The rows of a group lie close to one hidden flat surface of 9 dimensions, which may be shifted away from zero. Surfaces can cross.
Known rows, each followed by its group:
[  9 -15 -25  11  20  -8  -4  22  -7   6   5 -12  -9  13  -3  -4   3 -16
  17  16  17   5]  W
[ 21  19  -2  12   3   3  -1   4  12   5 -16 -16  -8  -1  -3  14   3   7
   2  -6   2   9]  F
[-12 -17 -11   7  -9   0  16  12  -6  23  -4   3   2  19  -8  -5  -5  12
  21   3  16  -1]  W
[  9  11   0  12   1  -6  10  -2   5  -3 -15 -10   5 -13   0   3  -9  10
  -4   3   5   1]  F
[  1 -15  -6  22  12   6  -7   8   5   6   5  -2  -2  -7   4  -1  -4  -2
  12   6  12   8]  F
[  3  -1  -4  -1  -4  -3  16   8  -7   1 -17   7  -2   7   8   2 -13  15
  19  12  23 -10]  G
[  2  19   7   6  -7  -4  10  16   7  21  -8  -1 -15 -10 -22  -3  26  25
  -3 -15  -7  19]  F
[ -6 -10   2   4 -10  10  -5   1  25  35 -18 -25   4  13 -25   9  13  13
   9 -46 -16 -11]  G
[ -3   7  -9  30   1  16  11  20   9  29 -15  -6 -17   1   1  12  14  34
   4  -8   1  24]  W
[ -7   5   0  24  -7 -12  26  -3  -8   7  -2  -4  17  -6   3 -12 -12   9
  -8  16   9   9]  G
[-15   0 -11  26  14  29  23  -9   0   2  -4  20 -15 -14  10   5  -9  21
   3  15  13  11]  W
[-28 -24  12 -18   9   5   9 -31  -8  -6   3  19   7  -3  11 -13  -3   5
  10  -8  13 -38]  W
[ -7 -12   7   7   0   4  -2 -18  -2  19   8  -6  14   4   7 -15   3   1
   1  -9   3 -10]  W
[  2  15  12 -18  -5 -13  -4 -15   3   2   6 -11  11  -3 -26 -13  21 -11
 -23 -20 -25 -12]  F
[  7  12   0  25   2 -22  31  -1  -6  -1  -4  -5  15 -18 -19 -20  -9   5
  -5  23  16  12]  N
[  6   8 -12  -9 -15  14  15 -14   9   1 -19   7  -6  25 -12  28  -2 -10
  19 -19  10  -6]  N
[ 12  14  10 -14 -14  -2  -5  -4   3  -9  -4   6  -3   3   5  14   1  -8
   7  -6   2   2]  N
[ 18   9 -12  -5   3  -7   6   1  -7 -19 -18  -1  -8  10  19  23  -9  -8
  11   9  20  -5]  N
[  1  -2 -11 -16  27  26 -15   3  -4  -5  -6   3 -24   6  25   6   6  23
 -12   0  -7 -21]  G
[-4  5  8 18 -4  6  2  6  6 26 -1 -9  1 -5  4 -6 11 19 -3 -7 -4 14]  F
[  1  10  -3  10  -8   0   7  11   5   6  -2   1  -7   0 -10   9   6   2
   0  -4  -4  21]  F
[-17 -23  -6  12  -5  -6   3  -6  -7  12   2 -15  21  15  24   5  -9  -4
   1  -8   6  -8]  W
[-34 -38  -1   6  -8 -21  19  12  -8   3 -10   6  14  -3  -4  -8 -19  18
  25   0  20 -16]  G
[ 20  10  -7   1   8  13  -5  -2  10  -2 -29 -11 -16   6  26  33  -1  15
  10 -14  12  -8]  F
[ -9 -14  -1 -17   9 -14   9  -2 -13  -9  -4   7   0  -1   1  -8  -2   4
  13   9  19 -25]  W
[ -8   5 -25  -5  12 -19  35 -16 -19 -13 -27 -17   6  19  18  17   5   9
 -16  -6  13 -31]  G
[ -7 -11   0 -11  12   9   2   9  -2  -3  -4  17 -13  -9   1  -8  -5  21
  12   9  10 -11]  G
[  2   3   4  -6  25  14  -9   2 -11   3  12   9 -17  -5  15 -16  19  11
  -6  14  -1  -3]  G
[ -7   4 -12  -3   1   8  25 -18   4   9 -23  -5  -4  13  -5  13   8  14
   3 -21   5 -18]  G
[-14  -9   4  10   1   1   8  -7   0  11  -1  -1   5  -5   6  -5   2  16
   1  -6   4  -4]  W
[-23   1 -10   8 -19  -2  17  19 -11   3 -10  11  -8  18  24  27  -4  21
  -2  -4  -2  18]  F
[ 14   9  -4   9 -14   2   1   6  -8  -5  -7   0   3  14  33  17 -25   2
   4  17  12  11]  G
[ 23  19  12  -4 -13   0 -10  -1   9   9  -2  -6  -2   6  -3   8  11  -9
   4 -11  -3  13]  N
[ -3   8   3   2  13  -1   6 -19 -17  -5   9   5  -3  -2  26  -3  17  -4
 -12   7   5   1]  N
[-13   2  10  -4   6   4  11 -17  -2  -4   3  21  -6 -14  -4 -11   8   4
   5   0   8  -3]  N
[-19 -11 -12 -13  21  18  11 -10 -11  -5 -11  15 -16   7  22   4   2  24
   0   0  10 -28]  G
[ -8 -10   9   1  -3  -1  -7  -8   5  12   6  -2   1   1   2  -1  19  -8
   7 -19  -1   0]  N
[-20 -25   1   3 -10  15  11  -9 -16  23   2  11  12  25  33  -8 -20  21
  19   6  19 -18]  W
[-14  -7  10   6 -26 -18  15   0  10 -15 -11  10  15 -17 -19   6 -27   0
  14  -4   8   4]  N
[-15 -12  -7   8  -6   4   2 -11   8  -7  11   4   7  -1 -15   4  -7 -24
  -1  -5  -7   7]  F
[ -6 -20  22   6   3 -20 -14  15  19 -32 -12  13  -4 -48  -7  10 -16   2
  32   2  18   2]  N
[  5  -5  10   4  -7  28   0   0   1  29   3  16  -3  10  18 -11  -8  22
  21  10  16   3]  N
[  8   9  15 -27 -25   0   7 -33  -2   6  -7   2  21  22   5   2  -7  -2
   7 -17   5 -29]  W
[  9  17   4   6   9  24   8  -6   8   6 -11  14 -20 -14   1   2   5  29
   6   3   9   4]  F

New rows. What belongs after each?
[ -6  -6   3   8   4   1  -5 -12   2 -15  -8   2   1  -5  30  23  -5  -6
   9  -7  10   0]  N
[  1  10   3  -2  -2 -14  10  24  -7   5  -8   5 -12  -7  -4  -6  10  24
  -2   9   3   7]  F
[-13   2  15   9 -21  15   0 -26  14   9   1   4  10   1   4  15   3  -7
   1 -28 -10  11]  N
[-24 -14   0   2   1   5  15 -15  -4   1  -9   9   4   1  17   4  -5  16
   6  -8   9 -16]  W
[ -4  -5   0  -4  -8  34  -8  -1   5   5  -2  22 -13   8  21  15 -18  13
  17   0   6   2]  G
[-12   4  -3  17  11  42  19 -21  24   6 -17  26 -23 -24 -15  10   1  24
  20 -13  12   4]  F
[-26 -15  27  -7  -3 -14   6 -11   5  24   0  -7  13 -14 -17 -27  25  20
   1 -32  -6 -22]  W
[ 13   9   1   2 -18 -22   6   9  -3  14 -12 -23  16  16   5   2  -6   7
   1  -2   4  -2]  W
[-16 -13  -8  17 -10  -3  14 -11   0  12  -2  -9  19  13   1   4 -10  -6
   3  -8   3  -1]  W
[ -9   0  -2   3 -21  -7  13 -16   4  17  -1 -11  17  22 -13   6  10 -13
  -3 -26 -10   1]  N
[ -5   2  33 -25 -21 -12 -13   5 -10  -6  12  24   5 -10   9 -16  -3   8
   5   7  -2   0]  N
[ 19  28  -7   1 -15  -9  22   1  14 -14 -26  -5   0  -6 -34  15 -14   2
  -2   0   2   4]  G
[ 15  -4  11 -28  -2 -21 -18  21  -9  -2   2   1  -6   8   3  -5  12  -4
  17   1   9 -11]  N
[ 13 -13  12   8  -6   2 -21  18   1  29   5 -12   4   8  19  -7   1   7
  21  -2  10   3]  N
[ -1  12  -4   5  15 -26  26   4  -2 -31 -19   1  -3 -34 -17  -3  -5  11
  -7  13  11  -3]  W
[  0  14   8  -2   0  11   3 -24   6  -4  -1   8  -8  -4   2  15  16  -9
   0 -16  -1   5]  N
[-10   5 -14  -2   3   9   0 -11   1 -21  -6  -4   0   7  23  24  -8  -4
 -23  -4 -15  -3]  G
[-17  17   2   9 -20  10  24  -9   0   6  -5  14   1   1   1   4  -3  20
 -17  -1 -12  15]  F
[-11  -7  -9  -2  -6 -12   1  17  -7  -4   3   2  -5   8   0  11   3  -7
   3  -2  -4   7]  F
[-23   6 -15   1   1  14  28 -41  -1   1 -13   4   0  17   3  21  13  -2
 -12 -28  -3 -11]  G
[  3   7 -20  25  -8   1  22   1   3   4  -9  -7   5  10 -13  11 -13  -6
   3   8   8  19]  W
[ -7 -13 -15  38  -2  10  10   7   7  36   9 -14   8  13 -13  -6   3  -3
   7  -1   1  24]  W
[-14  -9 -19  19 -13  16   4   7   7   2  -9   5  -6  19  18  40  -7  -6
  10 -14   3  22]  F
[-8  4  1 -2 -2 -7 12  9 -3 -2 -4  7 -5 -7 -7 -5  4 12 -5  3 -1  4]  F
[-31 -17  -6  12  20   3  11   0   5   1  -6   6 -13 -18  -6   1  16  16
   4 -13   4  -2]  W
[ 21  14  -1   8   7  16  -1 -21  16  -6  -6  -3   2 -10  -9   4  -7  -9
  -4  -1   2  -1]  F
[ 28  23  12 -30 -12   3   7 -22  -7  -7 -15   8   4  14  16   2 -14   8
   4   5  15 -25]  W
[ -5  14  -5 -20   4  11  19   0  -6 -20  -8  36 -28  -8 -13   3   3  13
   7  13   8   2]  F
[ -4 -21   6  -7  29  -4 -10   9   9   9 -13  -9 -17 -16   1  -5  23  22
  21 -17  15 -29]  F
[-21 -26   2  17 -19 -10  11   0   6  26  -1 -10  25   7 -15  -6  -7   2
  15 -15   4   0]  N
[ 12   6   5  -1  17 -12   9  -1   7 -10 -31 -18  -3 -19   2   3  -1  27
   5  -7  16 -25]  F
[ -1   2  -2  13  14   2   9   0   0   0  -5   1  -9 -13   2  -3   4  14
   0   7   9   4]  W
[-15  -9   6  -6 -10  -7   2 -12  -9  15   7  -3  11  17   6  -3  14  -7
  -2 -17  -5  -6]  N
[  8   7   6  -3   3  -3  -1 -16  -1  -9   0  -6  16  -4   7  -7 -14  -4
 -14  10  -2 -12]  F
[-15  -6   0  10  -2   2  11 -20   5  -5  -9  -5  17  -5  11   5 -14   4
  -9 -10  -1 -11]  F
[ -7   7  -5  -8   2  -6  34 -12 -20 -17  -4  23  -2   0   5 -10  -9   7
   0  26  20  -8]  N
[-30 -28 -12  -1  11 -12   4  -9   1  -8  -3  -6   4   2  -5  10  10 -16
   7 -23   2 -17]  W
[ -3 -16 -13   5   5  10  -1  12  -1  23   1  -1  -9  19  -3   0   9   1
  20  -5  12  -1]  W
[ -6  -5  -4  -1  -7  24   5 -22   2  17   1   8   2  21  10   7   1  -3
  11 -13   5  -6]  W
[  1   8  16  -9  11   4   4 -22  10   8 -12 -11   7 -17  -9 -13  13  22
 -12 -23  -4 -26]  F
[  9  -6 -13 -16  -6  -7   5  -7  -2   2  -1  -3   5  24 -20   4   2 -26
  18  -8   8 -13]  W
[ -3   1   7   7   2   1  11  -9   8  -2  -5  10  -4 -17 -16  -1   4   1
  12  -4  11   4]  N
[ -1  -6  14   7  11  -7 -15  -2  -2  12  12  -8  -1  -7  12 -10  25  -3
   4  -7   3   0]  N
[-35 -37 -20  29  19   4   3   3   6  19  12 -10  -4  -2 -18  -3  22 -12
   8 -21  -2   9]  W
[ 23  -9  14  -4  21  -6 -26  20  21  16  -1 -10 -21 -22 -33 -11  34  -5
  34 -19  10  -1]  N
[ 13   6 -13  -4  16 -31  10   2  -9   0  -1 -26  -1  10 -16  -4  27 -19
  -3  -5   8  -7]  N
[ 2  5  0 15 -1 13  1  0  5 11 -7 -4 -2  0 16  9 -1 16 -1 -3  1  9]  F
[ 28   9 -13  29  -7  -2 -10  -3  13  -3  -5 -29  15   7  10  23 -21 -25
  -6   4   1  19]  F
[-24 -11   1   7  -4 -35  14 -13  -8 -22  -2 -10  21  -8   8   9   1 -18
 -14 -11  -1   0]  N
[  4   1  -8   1  22  18   6  -3  -4  -6  -4  15 -19  -5  15   2   2  11
  10  14  16  -4]  W
[  2   3  -3 -10  -2   6  -8  13  -7   9   8   8 -14  15   8   4  13   1
   2   0  -5  10]  F
[-30 -14  -2  17  -2 -13  31   1  -2  -1 -11   4   7 -18 -10 -10  -7  20
   1   2   8  -3]  W
[ 18  12 -11   9   8  12   0   2  10  -9 -20   0 -18  -3   5  23  -6   5
  14   1  14   6]  F
